There are 8 hidden switches. A switch that is on adds its own fixed numbers to the row, and there is some noise. The rows also spread widely along 10 directions, which tell nothing about the answers.
(in the rows, 128 means zero)
Some rows, each with its switches (1 for on, 0 for off) after it:
[ 81 111 151 165 156 149 120 179 203 112  97 162  61 126 119 150 160  88
 112 114 168 113 164 135  97] : 0 1 0 0 1 1 0 0
[115  87 146  64 162 124 108  88 128 146 174 106 131 119 127 119  98 156
 145 101 127 143 128 148  83] : 0 0 1 0 1 1 0 1
[137 121 161 139 148 121 129 124 122 138 134  99 145 107  93  91 148 107
 132 121 153 168 155 129 142] : 1 1 0 0 1 1 0 1
[145 147 122 174 140 145 166 157 144 134 110 139 110 137 127 141 151 163
  87 106 169 122 112 114 186] : 0 0 0 0 1 0 0 0
[139 117 132 122 152 123 154 126 141 153 138 118 119 126 138 132 138 133
 114 124 146 119 127 143 142] : 0 0 1 0 1 0 0 1
[136 137 136 142 138 111 168 127 157 130 102 103 142 119 102  98 142  95
 108  68 163 150 148 126 151] : 1 1 1 1 1 1 0 1
[151 112  88 131 199 141 190 102 132 208 119 152 122 136 193 118 112 123
  42  81 153  88  89 127  87] : 1 0 1 0 0 1 0 1
[143  96 149 152 132 126 133 136  91 177 148  79 135 122  83 109 107 137
 143  81 139 117 122 139 103] : 0 1 0 0 1 1 0 0
[161 109 119 146 130 135 156  61 114 208 148 106  89 121 137 105  90 151
 106 110 126  99  82 159 107] : 1 1 0 0 1 0 0 1
[135 142 155 146 138 104 166 144 149 161 148  90 107 116  88 101 133 122
 132  86 160 123 135 153 140] : 1 0 1 0 1 0 1 1
[167  73  88 158 134 146 148 109  94 161  82 133 137 156 178 124 123  87
 128 126 114  82 133 112 123] : 0 0 0 0 1 1 1 0
[106 109 122  78 175 116 162 143 128 108  98 148 176 157 154 177 155 134
  85  80 163 138 125 129 122] : 0 0 0 0 1 1 0 0
[154 120 122 151  80 129 130 122 136  96  98  96 120 130  99  90 140 109
 173 110 122 141 155 105 192] : 1 0 0 0 1 0 1 1
[ 95  69 145 129 147 133  90 176 140 109 117 120 104 123 115 128 150  85
 181 134 133 135 184 116 111] : 1 0 1 1 0 0 0 1
[141 120 146 131 141 134 143 121 137 154 137 125 110 119 127 124 145 127
 109 150 143 132 132 147 144] : 0 1 0 0 1 0 0 0
[174 128 127 123 134 145 113  38 157 157 146 123 100  90 137  48 109  50
 129 172  90 131 153 141  98] : 0 1 0 0 1 0 0 0
[142  87 103 163 142 156 141 118 135 155 103 145  85 139 181 137 136 141
 118 149 135  99 122 119 143] : 1 0 1 0 1 0 0 1
[116 168 165 169 133 112 136 135 135 112 114 112 141 129  89 128 140 140
 147 126 168 165 130 136 166] : 1 0 0 0 0 1 0 0
[129 144 132 159 173 103 175 109 152 178 102 134 120 140 145 135 122  65
  99 107 159 101 119 174 100] : 0 0 0 1 0 1 1 1
[149 144 102 118 109 126 136  52 147 112 107 120 132 129 126  94  99 106
 137  86 107 130 114 126 117] : 1 0 0 0 1 0 0 0
[137 105 139 181 131 140 115 127 138 140 114 100 115 103  98  73 129  74
 155 109 137 136 167 110 115] : 1 1 1 0 1 1 0 1
[121 119 160  98 150  99 159 107 129 155 139 106 145 124 123 117 137 114
 131 123 155 147 144 157 120] : 1 1 1 0 1 1 1 0
[ 87 155 153 183 129  80 129 144 164  96  75 103 131 126  70 139 140  14
 178  71 143 117 157 172  67] : 1 0 0 0 1 0 0 1
[137  82  93 125 155 152 141  85 141 158 101 144 108 129 160 105 114  91
  86  77 128 107 122 116  75] : 1 1 0 0 1 1 0 1
[138 111 145 132 106  73 145 100 137 158 115  66 124 129 104 125 118  50
 193 127 103  86 142 197  90] : 1 0 1 0 1 0 0 1

New rows. What belongs after each?
[ 80 174 173 129 133  83 154 115 152 103 115 121 139 155 100 183 128 162
 147  96 182 155 108 185 140] : 0 0 0 0 1 1 1 0
[154 123 103 211 113 117 140  65  99 163  70 106 140 154 136 134  79  79
 164 102 113  78  99 159  92] : 0 0 0 1 1 1 0 0
[118  63 141 134 166 132 112 132  97 153 120 128 127 139 150 135 143  95
 151 150 138 124 157 139  99] : 1 0 0 0 1 1 1 1
[117  76 151 137 168 130 106 149 124 141 123 123 129 127 145 136 152  83
 154 163 138 124 173 140 104] : 0 0 1 0 1 1 0 1
[146 107 102 189 131 132 165 152 119 139  63 125 136 150 136 123 142  71
 123  79 145  92 143 110 127] : 1 0 0 0 1 1 1 0
[119 137 123 164 134 123 135 143 131  78  58 145 170 149 136 137 165  72
 145 133 153 156 164  99 166] : 0 0 0 0 0 1 1 0
[111 136 143 184 141 104 135 103 131 131  83 138 124 144 139 146 137  61
 164 152 144 122 142 170 110] : 1 0 0 1 1 0 1 0
[161  91 127 127 134 132 120  83 120 154 132 101 128 117 142  86 118 100
 154 146 111 127 147 128 126] : 1 0 1 0 1 1 0 1
[121 126 119 130 169 143 144  98 122 139 122 160 126 143 161 151 125 171
  93 115 157 138  94 131 121] : 1 0 0 0 1 0 0 0
[139 110 153 133 117 119 118 106 132 138 134  98 114 125 105  97 121  97
 175 141 122 129 155 147 128] : 1 0 0 0 1 1 1 0
[167 139 124 173 133 127 165  97 132 167 116 125 114 132 159 115 136 123
 121 163 146 116 120 141 179] : 0 0 1 0 1 0 1 1
[131 107 123 165 137 131 144 112 135 182 118 120  83 146 142 155 102 149
 127 120 138  80  92 161 110] : 0 0 0 0 0 1 0 1
[151 156 130 175 142 123 143 131 176 142 111 118 108 105 107  78 129  39
 132 119 131 113 161 131 125] : 0 0 1 1 0 0 0 0
[ 73  98 153 143 183 127 124 131 147 146 119 153 105 130 141 143 132  81
 132 111 164 129 152 149  41] : 1 1 1 0 1 1 1 0
[172 164  99 164 128 132 192  68 153 161 106 126 119 125 142  98 111 140
  74  79 152 128  90 126 174] : 0 1 1 1 1 0 0 1
[125  85 120  97 168 137 135 121  99 140 135 143 150 143 171 143 136 145
 123 130 142 137 132 116 121] : 0 0 1 0 1 0 1 0
[144 155 157 182 127 112 150 119 120 156 125  95 129 128 101 119 131 151
 142 138 161 144 112 149 177] : 1 0 0 0 0 1 0 1
[134 143 129 151 158 105 185  80  98 175  98 139 159 147 162 151 135 110
  95 126 160 128  96 165 116] : 1 1 0 0 1 0 1 0
[129  88 140  79 169 133 160 110  92 186 165 126 142 140 165 143 127 220
  92 134 170 159  98 128 161] : 0 1 1 0 0 1 1 1
[148 111 121 108 111 121 137 104 148 128 110 116 122 135 135 106 126  87
 149 138 111 116 150 131 145] : 0 0 0 0 0 1 1 0
[154 114 132 181 156 139 152 124 129 170 103 126 122 122 131  97 137  82
 100 119 152 122 143 127 127] : 1 1 0 1 1 1 0 0
[137 119 152 171 159 149 140 160 150 162 146 125  85 115 118  90 138 128
 119 122 166 123 155 117 140] : 1 0 1 0 1 1 1 0
[139  92 123 130 143 158 140 144 151 141 133 134  90 128 141  95 133 145
 116 105 147 120 150  96 150] : 1 0 1 0 1 1 1 0
[130 160 177 117 165  95 158  95 154 148 138 135 134 132 147 143 158 108
 115 201 161 150 141 190 157] : 0 0 0 0 1 1 1 0
[151 114 137 128 100 121 142 102 150 142 121  91 108 117  96  75 121  90
 147 103 124 124 153 133 135] : 1 1 0 0 1 1 1 0
[161 113 140 157 137 141 148 137 152 153 127 114  96 118 140  98 154 129
 120 161 147 122 151 124 189] : 1 0 1 0 1 1 0 1
[162  89  96 194  80 143 128 128 152 123  66 105  92 119 112  57 124   9
 180  98  97  91 187  93 125] : 1 1 1 1 1 0 1 0
[129  68 108 135 161 127 142 160  68 152 102 105 178 146 136 136 131 128
 135  74 143 120 127  99 110] : 1 0 1 0 0 1 0 1
[166 155 147 169 142  93 190 125 126 187 119  90 142 112  98  98 146  57
 102 112 146 109 130 167 125] : 1 1 0 0 1 0 0 0
[140 105 112 158 127 123 152 113 123 154  91 119 121 145 155 124 126 100
 148 133 134 106 133 129 135] : 1 0 1 0 0 1 1 1
[172 116 139 138 142 135 137  80 128 172 140 118 113 115 144  75 126  87
 132 170 122 125 150 141 136] : 1 0 0 0 1 1 1 0
[124 157 142 168 112 141 137 111 165 117 137 121  77 122 108 107 121 192
 144 109 166 156 118 121 189] : 1 0 1 0 1 0 1 1
[134  66 103 137 173 132 155 106  96 189 104 136 127 152 178 142 118  94
 108 100 135  80 113 146  65] : 1 0 0 0 1 1 1 1
[184 131  97 157 165 133 176 131 102 158 107 113 174 122 124  83 135  82
  76  54 146 125 127  99 145] : 0 0 0 1 1 0 0 1
[ 94 139 143 159 115 145 113 144 185  76 103 136  82 137  89 131 123 165
 147  70 167 149 136 113 158] : 1 0 0 1 1 1 0 0
[136 103 133 126 153 124 157 115 112 150 117 129 143 145 164 136 143 140
 126 146 152 134 133 130 152] : 1 0 1 0 1 1 1 0
[128 145 131 178 136  97 184 120 192 144  59 133  91 149 145 160 150  60
 108 127 155  84 129 187 141] : 1 0 0 1 1 1 0 1
[112 148 122 216 119 137 130 121 175 108  67 154  82 144 149 162 135  99
 153 153 144 102 132 142 135] : 0 0 1 0 1 0 0 0
[100 134 129 138 112 117 142  97 151 111  93 123 122 139 125 130 122 138
 149 102 155 158 126 124 151] : 1 1 1 0 0 1 1 1
[105 131 164 161 136 114 119  98 166 135 110 125  96 124 120 143 136  88
 150 165 146 132 142 180 108] : 0 1 0 0 1 1 0 1
[153 119 121 148 131 136 148  80 150 154 107 139  97 135 161 108 124  98
 123 150 128 107 133 143 137] : 1 0 0 0 1 1 1 0
[115 143 155 135 126 103 136 113 124 106 115 103 156 120  84 105 146  95
 155  96 154 178 149 134 139] : 1 1 0 0 1 0 1 1
[186 105  96 113 166 131 173  83 113 187 129 126 147 123 180  80 128  70
  91 126 116 104 134 126 122] : 0 0 1 0 1 0 1 1
[100 138 152 112 199 128 161 157 199 149 136 156  85 119 129 133 147 104
  60  82 177 116 138 157  83] : 1 0 0 0 1 1 0 0
[152 179 143 117 144 114 155  65 140 135 138 127 153 106 123  78 140 106
 106 144 150 192 130 130 170] : 0 1 0 0 0 0 1 1
[143  95 157 137 139 119 165 173 119 175 145  88 114 118 107 121 161 142
 118 126 159 125 141 141 163] : 1 1 1 0 1 0 0 1
[147 142 111 164 111 122 182 102 145 145  87 117 124 136 136 104 130 127
 113 101 154 134 119 114 181] : 1 1 1 0 0 1 1 1
[ 90 120 146  97 179 114 132 160 143 133 144 126 128 127 105 150 135 119
 113  75 157 135 129 146  80] : 0 0 0 0 0 0 0 1
[150 108 114 156 118 139 163  98 153 187 124 111  71 131 126 104  95 125
 109  71 137  82 105 145 111] : 0 1 0 0 1 1 1 1
[ 88 135 145 183 121 102 141 116 124 127  82 122 123 150 110 165 128  95
 165 103 154 124 120 167  92] : 1 1 0 0 1 0 1 0
[135 130 147 168 138 125 158 127 185 166 126 116  63 123 131 123 134 118
 120 139 152  95 132 165 140] : 1 0 1 0 1 1 0 1
[120  98 124 143 129 116 153 149 122 139  92 115 131 156 140 161 133 141
 141 116 142 105 122 132 138] : 1 0 1 0 0 1 0 0
[ 99 121 179 145 200 108 155 163 115 191 163 116 124 129 116 146 133 139
 116 106 190 124 126 172  87] : 1 0 1 0 1 1 1 0
[148  99 138 122 121 123 130  84  79 146 117 114 162 143 155 128 140 152
 149 187 138 168 128 126 187] : 0 1 0 0 0 1 1 1
[131 106 132 121 164 117 157 127 106 145 123 111 163 140 129 115 130 133
 121  71 164 148 133 121 140] : 1 0 1 1 1 1 1 1
[108 111 129 180 143 134  96  97 125 143 117 114 111 121 113 107  85  98
 178  97 128 121 128 130  60] : 1 0 1 0 0 1 0 1
[137  57 148 128 144 135  90 121  85 163 151 102 114 123 130 121 130 122
 174 175 113 121 147 145 106] : 1 0 0 0 1 0 0 1
[146 132 119 141 134 144 155 173 169 134 136 107  96 109  74  75 126 113
  98  18 144 108 140  99 120] : 1 0 0 0 1 0 0 0
[116 110 150 127 154 119 116 119 102 125 129 121 151 131 122 140 138 120
 154 139 138 149 136 145 110] : 1 0 0 0 1 0 0 0
[141  95 116  96 168 133 118  73 102 164 142 132 140 122 157 104 108  92
 127 141 104 126 127 136  67] : 1 0 0 0 0 0 0 0
[123 122 117 134 132 125 136 126 150 121 101 127 118 130 132 120 129  91
 145 113 123 117 142 122 113] : 1 0 1 0 0 0 0 0
[132 105 136 127 126 127 138 115 128 147 130 108 109 122 113 117 130 135
 127 105 139 132 123 138 130] : 1 1 0 0 1 0 0 1
[173 117 133 130 175 165 125 111  85 154 170 124 152 104 134  69 142 171
  92 132 153 183 130  86 175] : 1 0 0 0 1 0 0 1
[125 115  99 119 138 121 154  77 118 141  86 127 153 143 144 130 109 115
 109  72 136 134 100 126 100] : 1 1 0 0 0 1 0 1
[120 103 131 115 170 137 136 119 110 141 132 138 146 141 154 136 126 155
 119 110 157 140 128 119 124] : 0 0 1 0 1 1 1 0
[165 143 181 147 144 102 195 145 138 198 159  86 116 113 108  96 163 135
 101 159 177 135 142 163 196] : 1 1 1 0 1 1 1 0
[104 117 155 150 113 135 118 149 142  83 105 127 108 145 114 148 160 180
 159 137 173 170 147 114 209] : 1 0 0 0 1 1 1 1
[167 117 135 153 127 140 126  84 110 157 145 106 120 115 140  89 128 151
 149 176 129 145 130 124 177] : 1 0 1 0 1 0 0 1
[174  89 115 168  90 142 120  98  74 158 132  73 138 122 106  87 100 153
 176 109 111 129 119 103 156] : 0 1 1 0 1 0 0 1
[122 145 192 102 184  97 166 118 132 184 178 116 125 107 116 120 165 132
  90 159 183 169 132 187 140] : 1 1 0 0 1 0 1 1
[136 124 123 123 147 145 139 129 173 136 128 146  90 121 154 117 139 117
 111 152 133 118 142 120 143] : 0 0 1 0 0 0 0 0
[122 121 142 154 100 134  92 108 112 103 115  97 146 121  79 102 110 125
 187 112 126 167 141 105 132] : 0 1 0 0 0 1 0 0
[151  69  90  82 106 144 115  47 103 123 116 113 140 155 157 126  81 180
 148  91 101 130  99 116 142] : 0 0 0 1 1 1 0 1
[175 125  93 131 114 129 179  56 160 151  94 127 107 126 168  79 128  86
 105 126 123 123 132 125 172] : 1 1 1 1 1 0 1 1
